The first 8 rows are patterns. Each new row is the sum of 2 different patterns, raised or lowered, with some noise. Before adding, each is slid sideways (what falls off one end comes back at the other) and multiplied by a number that may be negative. Names go in the order of the patterns.
Known rows, each followed by the names of its patterns:
[-21 -21  15 -17 -17  11 -22  -8  -1  -3 -12 -20  24  10 -24 -10  -7  11
  -4   7 -23  -8 -11  18 -15  23 -19  14 -11  10 -24  -8  -7  20  -3  -8
 -12  -7   5  -7 -24   3  -6   4  -2   2 -22] => z666
[-10  22  25  17  -1  -8  22 -14 -20  11   7 -16 -19  18   4  20 -11  -8
  19 -15 -14  -8   8 -11  -6 -24  -7  21 -22  22  11 -10   7  17   2  15
 -11 -24  -7  -4   0  -2  18   9  17  20 -24] => z651
[-15  -7 -16  22  -4 -14 -13  18 -14  21   5  19  15  16  15 -16  12   1
  19   2 -10  14 -19   6  12  -8  12  16  -5 -12  -4 -19  -3  12   1   8
 -12  -2 -19  25  21 -14  20  19  11  -8 -18] => z915
[ 17 -22   2   3   7  -8  -2  22   9 -10 -13  18  -9  -4  23 -15 -18  20
  11 -17   2  12   8  17   2 -18 -25 -17  -1  17  21 -23  19 -22   6  19
 -12 -10  -5  -1  -8 -23 -14 -21 -20  -2 -18] => z771
[ 11  -4   2  25 -16  -9  -8  20  13  12  -7 -17  -6   3  13   1  22   8
  -7 -10   2   4 -22  22 -24   9  21   1  15   4   9  -3 -23   3  -9  17
  16   8 -18 -24  23  -4   6 -18 -20  -3  25] => z927
[-21  -9 -22 -23 -24   9  19 -22 -15  -7  15   3  -9 -18  24  -7  22 -21
  14 -13   3  11   5  12 -20   8  25  16 -19 -20  15 -21 -14  16   6  -8
 -11  -4 -14  11 -15 -14  12  -8  10  -2  13] => z667
[ 24   8  12 -17  22  -7 -17 -21 -22  -9 -12  -1   1  -3 -23   1  18   0
   1   4   0  12   7  12  14  -4   4  16 -18 -24 -25  10 -17 -17   2  10
  14  13 -15  20   9   6 -18  10  18   7  21] => z317
[ -9 -16  17  20   8  23  -7  -6  25 -24   8   3  13  -5 -17  -2  19 -14
  12  24  10  23  -5 -15  16   4 -19 -14   0 -23  -7  12 -10 -12  18  17
   9 -20 -11 -15 -22 -21 -20 -21  -8   3  -1] => z7

New rows. What belongs after each?
[ 18  11   4  -1   1  30  -6   1  36   8   5  10  -9   3  26  17   8 -22
  15  -3  12   1  24   3  38   5  -1  -3   8  -2   7   9 -15   5  29  -6
   2  13  16   6   8  16  13 -23   4   3 -19] => z666 z7
[  7   6 -10  43   1   0 -20  17   4  13 -10  -6  28   8  19  19  -7  14
  13  28  36  16 -31  16  17  -4  24  28  13  22  33   6 -26  15  49  26
  10 -10  25 -15  11  23  22 -27   1  -1  26] => z666 z651
[ 19  -5   8 -12   9   0   4   1  19  21  12   8  10 -10  16  21  21   3
   6  -5  18  25  -2  25   3   3  -9  20  15   8  37   9   3   4  22  26
  14   2   5  -3  21 -15  21   2  26 -14   2] => z927 z667
[ -5   0 -49 -27 -32 -20 -54 -11 -27 -47 -43 -26  -8 -23 -56 -49   2 -21
 -51 -14 -11 -49 -35 -37 -24  -9 -32 -22  -5 -25 -35 -12 -35 -15 -48 -28
 -25 -12  -9 -10 -25 -39   3  -1 -37 -47 -18] => z651 z667
[ 14  12   1  33  17  20  20   7  26 -28  16  11   3  -1   2   5 -22   6
  15  19 -24  15 -10 -10   6  24 -22   5  18   2 -21  -4 -13   7  21  20
  21  13 -18 -17  21 -14  18   6  -7  22   2] => z666 z771
[ 22  -2   5  -3   8  12  23  37  34  -2   9 -21   9 -18 -24 -30 -19  -2
  -7  -2  -6  13  -2  12  36  -3   1  25 -12  20  15  24  13 -12   6  33
 -23  -8  -2  21   6 -15  -6  25  18   2 -18] => z317 z7
[ 19  14 -16   8 -32 -14 -15 -18 -14   2 -18   1  30 -19  20 -15 -21 -20
 -26 -21 -28  16  22 -26 -17 -32 -17  -7  -5  29 -12 -11 -14  22  25 -16
 -28 -28   7   0 -42  20  12   6 -29  -8 -10] => z651 z927
[ 18  16  20  22   5   6  16   5  21  35 -19  -5 -26  21   7 -12   6  13
  23  20 -14  19   7   3  -9   8  37   3  31  33  21  17  -6  43   9 -14
 -16  -1  -3  -5  21   3  -3   1  17  18  11] => z771 z317
[-34 -16 -57 -11  -9 -40 -28 -46 -18 -37 -22 -33 -71 -44   2 -19 -35 -46
 -15 -53 -24 -32 -15 -42 -14 -58 -32 -51 -24 -37 -15 -14 -27 -60 -39 -27
 -22 -45 -24 -44 -10 -25 -30 -28 -32 -29 -21] => z666 z927
[ -6 -27 -13 -31  -7 -22 -22 -38   8 -38 -17 -37 -23 -20   1 -47 -25  -8
  10 -20  -6 -19 -30  -6 -12 -49 -28 -29   2 -11  -5 -16 -17 -18  11 -24
 -31  -6 -26 -10 -30 -33 -32 -47   9  -7 -53] => z666 z7
[  6  26   5   4  -5  14  17  14  -5  28  -2  10   1  -5   1 -16  30  -5
   1 -14   9  13 -17  14   3   1   3   0  -3  -4  19  17   8   1   5   1
  -7  10  -4  16  -3   2  25 -12 -18 -16  23] => z915 z771
[ 12 -39  13 -26   6 -33  -7  13  16   3 -23 -28 -16  19  14 -46   6 -15
  20  14   3 -47 -31 -19  12 -44  -3  17 -14 -28 -15 -16  -7  -4  28   3
 -37 -12 -29   4  -1  15 -27 -13   9  -4   5] => z666 z927
[  9   4  14 -10  20  21  41  28  -3  -9  42   5  14   7  29   7  22  33
  -7  12  30  44  26 -14  14 -13   0   4  -9   7  21  14   1   4 -13  25
  38  18  39  -3   9  22  14  36   3  41  23] => z915 z7
[  1  -6  -6  23   0  15  35   5   6   9  11   6  26  28  15  17  23 -17
 -29  -1   9  11  13   0  25   2   7  18  11  -9  -3   1   4 -21  -9 -25
 -14  20 -22  38  -7   2  14  25   2  16  21] => z651 z771
[ -2 -10 -22  -1  -1  18   9   6  -7  17 -19  26  -1   2  -1  -1   4 -18
   4   0  11 -13  -6  20 -14   4   9  -5  13  15   1  -3  -4 -10   6  -2
 -15 -10  -5 -11 -24  16  19  -3  19   5  16] => z915 z317
[31 37 -1 -8 42 17 23  8 51 36 49 20  2 46  7 23 14 18 20  2  2 23 31 12
 51 26  4 24 19 18 41 12  2  5 16  7 36 52 16 51 52  7  3 25 32 31  4] => z651 z915
[ -1 -30  22  -9 -29  -8 -16 -36  -6  12  -8   4  11  -4   1 -25  -1 -14
  -6 -43 -38  -9 -30 -21 -17  -5  -2  20  16  15 -12  -8   6  21 -39  11
 -23  -1 -26 -33 -24  -6   0  -8   8 -15   8] => z915 z7
[ 23   6  28  38  -9  -6 -17  29   5  -8  26  30  31  23  11  34  36  25
 -10  34  16  14  39  32  11  24  -6  40  24   7   2  -3   7  -4  10   5
   3   9  21  18   3   5  20  22  14  30  36] => z651 z317
[ 12  27  16  -6  14  16  21  -2   0 -12  19   2  -2  18  23  -2   4  -4
 -17  -5  10   5  32  -4   9  23  22  36  18  31  -4  -4  21  18  -1  -7
  17  19  18  15  12  -8   4  10  20  -3   5] => z915 z317
[ -5   9  -6 -20 -16  30 -19  28   1 -11  10  -3  -3 -17  -1  24   4  -7
 -36 -26 -29  16  25 -44  16 -16  10   3   0 -18 -14 -15   3 -39  -7  -3
 -12 -21  -8 -26   1  22  10  -8   0  -1 -36] => z927 z7
[ 22  15  25 -13 -16 -28  -4 -28  26  13 -26  -3   1  20   7  -2   3  32
  10  32 -13  24 -20  19  11   4   9  -9   8  10  10  -7  -8   4  -9  -7
   4  15   6 -17  -8   1  10 -17 -14   5  -4] => z771 z667
[ 18  11  14 -19 -31  26 -16   4 -12 -29   1  28   3 -13  -4   9 -20  -6
 -10  18   2   7 -21  -3   4  -6  19   9  24  -4 -19 -22  -4  -7 -12  15
 -33  -1  26  -8  22   1  16   1 -18   8 -19] => z915 z927
[ 13 -16  22   3  -6  14  10  14   0 -19   1  20  29  -4 -33 -12  20 -13
 -10  31  16  27 -22 -23   5  11  -2  -7  -2 -29  -5 -11 -12  -4  24  13
   2   1 -28   7 -27 -34 -18 -29 -10  -5   4] => z927 z7
[ 25  26  24  -7 -11  -9  15  18   0  10  18  39  17  20  36  40  31  13
  34  22  31  35  48  25  20  10  23  14   9  -7   7  19   3   7  15   0
  -4  24  31  22  10  17   3  42  37  17  42] => z915 z317
[ 14  29 -27  32  -2  19  20  21   3 -21   2  49  13 -19   6   8 -11   3
  27   9 -11  28  22 -20  15  -4  13  22  13   4   4  18  12  -7  17 -23
   7  14  41 -27  -5   3  46  14   2 -13  29] => z666 z667
[-31 -43 -28 -25 -40 -20 -19 -62 -47 -62 -21 -59 -33 -18 -35 -20 -13 -44
 -59 -32   1 -20 -69 -47 -34  -9 -56 -23 -73 -22 -55  -7 -49 -24 -54 -35
 -25 -32 -78 -55 -25   1 -48 -22 -33 -52 -33] => z666 z667
[ 14  21  20  15  -3  22  14   5 -18   1   6 -18  -1  25  23  10  -6  17
   4  18 -11   3  26   7  29  23  21   2  -9   5 -11 -17   3   9 -11  -6
   4  17   9 -13  -4  34   4  25  -5  18   5] => z667 z317
[-23  18  13 -24 -25  -2  -5 -14  10 -26  28  -3  -9  13  -7  -6 -15  35
  15  13  15  39 -16 -21  40   2 -10  -1   3  -4  21 -17  11 -10  20 -27
  -4 -17 -15   7   2   4   5 -42 -10  32  12] => z771 z667
[ 14  22  30  21   8  40 -10  12  35   6   6 -12  27   0  45  12  27  47
  26  -8 -12  37  19  13 -21   4  35  12   5  26 -16  37  12  26  18  -5
 -12  -7  27   3 -16  10  38  43  13  16  17] => z651 z667
[  1  -6  33  10  14  -5  -7  29  -6  10 -16  -4   6 -14 -28  -8  28   1
  31  18   8  -3  22  16  26 -15  -5 -15  -1  -7  -7   8   4  29  14 -13
 -15  21  30   8  18  -5  13   1 -18   4  14] => z651 z915
[ 19 -18 -14  -3  23   6   9 -15  25 -15  30  -3   8  -2   6  20   1 -25
  -7   9   9 -11 -16  11  28 -19   8  -8 -18   6  30   1   9  -5  12   4
 -19   5   4   8  14  19  15 -36 -27  36  -7] => z666 z771
[  5 -10  17  14  15   2   4  33 -10  17   7  -9  13  -3   7 -11   0  15
  19   7 -12   6 -10  20  31 -10   5  -6  40  36  -2 -18  -4  22   6  -6
   9  14  10   5 -10  16   4  32   9  13 -16] => z666 z927
[-12 -17   6 -14 -32 -34 -47 -31   0 -32 -18 -35  -9 -42 -11  -7 -49 -16
  -9 -19 -15 -49 -29 -13 -19  12 -20 -27 -30  -4 -31  14 -16 -18 -10  -7
  -9 -37 -18 -25 -13 -29 -26 -11 -46  -3   4] => z915 z317
[ -3  41  12  13  29  17  19   1   1  11  30  -6  -4  36  15  38   9  25
  11   0  -7  -7   1  17  31 -15   2  22  16  31  14  -4  40  21  36   7
  22  -9  15  25  22  27  10  29  48  41 -10] => z651 z667
[ 13 -20  -9  -6 -42 -30 -34   7  18 -13  21   4 -29 -13  11  22 -21 -12
 -15 -23 -45 -28 -41 -16  22 -31 -11  -6   4   6   2  18 -20  -9  10 -34
 -35  -8  24   8  25  16   3  11   7  12  -6] => z915 z7
[  6 -11  14   9  22   9  -2  -1  16  21  35  15  -6  -6  -8  28  -6  37
  11   6  28   3   6  22  31  35  18  23  37   1  10   5  28   0  -4  15
  16  23 -11  -4  28   9 -12   7  17 -13  16] => z651 z771
[-37  -1  22   7 -26   6  -5   3   5  -7 -12   6 -19 -29 -18  -5 -30   1
  -1 -41 -46 -25 -15  14 -43  12  26   1   6  17  21 -21 -10 -20  19   1
 -35   8   4  -2 -11  -7  -6   7 -10 -20  12] => z651 z317
[ 10 -20  25  10  -3  11   2   0  -3  14 -10 -14   8  23   1  11 -14   8
   3  21  -7  -3  -6  20  -9  -3   1   7  11  -2   2  -5  16   4  -7   7
 -18 -12 -12  17   6  -8  20 -16  -6  -1  13] => z666 z927
[-21 -18 -28 -17   5  22 -12   6 -20  14  -4 -19 -17   4   3  -4 -24 -27
 -22 -15   1 -15  17 -14  -7  -8   0  -9 -20  24 -15  -4   1   9  -2  -3
  15 -17 -30  10  -2  -5   8   7 -10  -8  10] => z771 z927
[ 39  27  -4   3  40  -4   7  21  19   4  21  24  18  12  12  14  12  22
  25  11  25   5  19 -18 -11  10  27  29 -11   4   3  39  23  10 -14  39
 -10  41 -14  29  -5  32  24  22   6   1  22] => z666 z667
[-62 -22 -32 -14  -8 -23  -5 -27   4 -23 -23 -45   4 -53 -33 -44 -23 -45
 -11 -36 -31 -62 -42 -20 -23 -39 -18  -2  13 -48  -8 -18 -29 -44 -27 -26
   1 -65 -27 -23 -26 -22 -40 -37 -51 -47 -21] => z666 z317
[ -7 -20 -17  14  20  -7  -6 -29  12  16 -29  25  18 -10  -7  20  28 -33
 -14  -1  13  10 -26  13   4  20  -3  15 -12  25 -14  -6   3 -14 -18  21
  -2 -14 -18 -12  12  26   8  -6   1  15 -19] => z666 z651
[ 16  10  13  10  29 -22   3   4  -8   2 -25  -9  -2  12  -2   1 -11   1
 -24   1  10   7 -22  -9   7   5  -5  -9  -6   6 -11  12 -11  -2   0  12
  -9  -8  -2  -6  20  12 -13  -5 -11 -15 -17] => z927 z667
[ 15   9   8  -1  -1   9  11   1 -14  -5 -19  -9  15   1  -3   9  22  10
  12  30   6  15   5  -1 -12   1 -23  -8 -11  32  -5 -20 -11   1 -23  10
  -2  28  -3  20  25  10  26  10  27   7  -2] => z915 z317
[ 12  13 -14 -11 -18  -6   0 -36   8 -39 -10  17  -8  -6  11  22   9 -36
   9   1   7   1 -12 -35 -18   1 -15  -3  -8 -30 -24  12 -13 -30 -10   8
  -7 -31  -8  26  22  24  -4 -10 -10  -1   7] => z927 z317
[ 15  -3  -6  16 -19 -19 -14  21   8   4  19   3 -12   8  15   6 -15  32
   1 -12 -12  -4   6  -3  20 -16  -2  -9  18   2  13   5  12  -6  19 -16
  -9   5  27   7  12   0  -4  12  -1   1   9] => z666 z915
[ 11  21  17  13  26  -2 -14   5  -5  12  29 -23  20  22  33  28  14 -11
 -16   6  -5 -29  45  27  -2 -26 -18   1  19   6  25  22 -11   3   3  17
   3  18 -10  15  35 -27  42  13  -3   2   6] => z651 z927
[  0 -10  -8   9 -16 -28 -46  25  -8  11 -11 -13 -25  -6  13  -7  -7  -3
 -31 -16  -8 -13   5 -22  -3 -37  -7 -12 -10 -16  -1   8 -26 -43 -23   5
 -18  -6 -20   6  -4 -18   7  -3  -2  -4 -43] => z927 z667
[-26  -5  -7 -13 -21 -21 -29  -3 -10 -17 -13 -22 -24 -22 -43 -27 -22 -29
 -13 -34 -10 -43  -2  -1 -20  -9  -7   4 -16 -36 -33 -10 -32  -8  -7 -34
 -37   5 -18 -11 -13   0  -5   3  -7 -37 -26] => z915 z771
[-31   5 -19  -8 -36 -23 -23  15   2  -6 -18 -17  21  10 -14  22  -9   0
  19 -15 -13 -16  -6  11 -28 -19  28 -31   2  17   8   8 -20  10  21 -20
 -22 -17  13 -18   4 -13 -13 -18  30   1  31] => z666 z7
[ 18 -19 -16 -10  -1  16  10   7  15 -20   0  15 -11 -34 -16 -11 -20 -30
 -12  -8  -3  13 -22   8 -10   0 -11  -8  21  -4   6  17  -5  -5 -16  20
  -9  -7 -19 -28 -13 -19   3   1   5 -39 -20] => z915 z317
[-10 -31  -2  -9 -28  -4   1 -11 -42  -7 -41 -13  10 -43 -21   9  -2 -39
  -7  -3   8   0 -28 -15 -52 -37 -12 -10 -14 -39 -12 -27   3   3 -26 -25
 -20 -34 -30 -50 -43 -19 -26 -37 -51 -17 -35] => z651 z771
[ 10  19  23  31  22  21  34  18  21  10  36   1  15  31   5  26  29  12
   6  -8  -6  13   1  14  30  30  34  19  24  48  20  21  18  16  39 -12
  15  11  47  10  -9  20 -16  -1  18   3  41] => z915 z317
[  5 -17   6  17  10  11  25  17  10  23  19  34   2  13  22  23  14  27
  19  24  38  35   2  -9  -5  12  -4 -14   2  42  37  14 -15  24  24  29
 -18  34  48  16  32  51  37  15  -1  25  17] => z651 z317
[-20 -26 -20 -24 -15  -7 -25 -12 -25 -37  -8 -21 -25   3  21  -2 -35  10
  -7 -27 -33 -25 -18   9 -30 -15 -33   6 -16 -22 -33 -26 -48 -25 -36  -7
 -44 -16  10   0  10 -14  -4  -7 -22   0   6] => z915 z317
[-12 -34 -16  30 -19  32 -19 -30  21 -11   2  -3   9  12  -6  12  26 -14
  19  -5  21   8 -15 -24  12  -4 -43 -28   3 -10 -29  10  -9 -38  20  23
 -22 -33   2 -17 -35 -28 -38 -23   5  23   9] => z771 z7
[ -7  37 -25  -3  13  19 -12 -20  13  21   6   7  16  23  12  -9 -12  19
  -1 -17 -24  -2  -2 -18  27   2 -13  21  28  13  -4 -13 -23 -19 -14 -14
 -15   9  13  12  12 -23   8  32  22  31  -4] => z651 z7
[ 45   5  -8  21  22  11 -14  14   9  13   9  10  10  16  -6   2   8   5
  19  -7  -7  37 -14  13  15 -12  20  35   4  20  17   5   3  25  18  -1
  32  28  13  14 -13  19  37  40  40  23  21] => z651 z7
[ 53 -16  16  21   9  17 -15   8  12  29   9  16  -1  17 -14  16  23  25
 -13   4  25  21   9   0   7  21   3  31   5  10  15  26   5   4  13   8
  41  28  -1   8   0  -6  -7  35  30  28  29] => z927 z667
[-10  -3 -31 -10 -26  13 -23 -29 -11 -13  14   4  -3 -26 -39  -6  -6 -44
 -11 -53 -10 -35  -7 -36 -28 -42   1  -3 -21 -26 -18 -11 -10 -31  -2  -8
 -14 -14   1 -50 -56 -57   8 -48 -48  -3 -27] => z666 z317
[  1 -18 -26   5 -30  -4  -4  15  21  21  -8  -6  -5   7   6  -5 -22  10
  -9 -26 -13 -29  -3 -24  15 -15 -11 -22 -17  15 -20  -9 -19   0  12 -25
  -3   7  -8  -9  12   4 -12   4 -19  12   6] => z915 z667
[ -5  21  -9   9  -3 -28 -21 -37   4  -9  16  20  15 -35 -20  34  10   4
 -13  -6  14  21 -13  17 -27  19   0  -9 -32 -39   2 -30   0  -8 -14  -3
  27   1   3  26  13 -35   2  23  12  20  35] => z667 z317
[40 54 13 20 54 32 21 -8 -2 29 10 29 22 38  3  5 -2 -5  5 26  9 37 21 12
 64 34 27 30 25 22 14 29 66 20 14 10 10 14 41 35 -1 13  6 45 37  8 22] => z927 z317
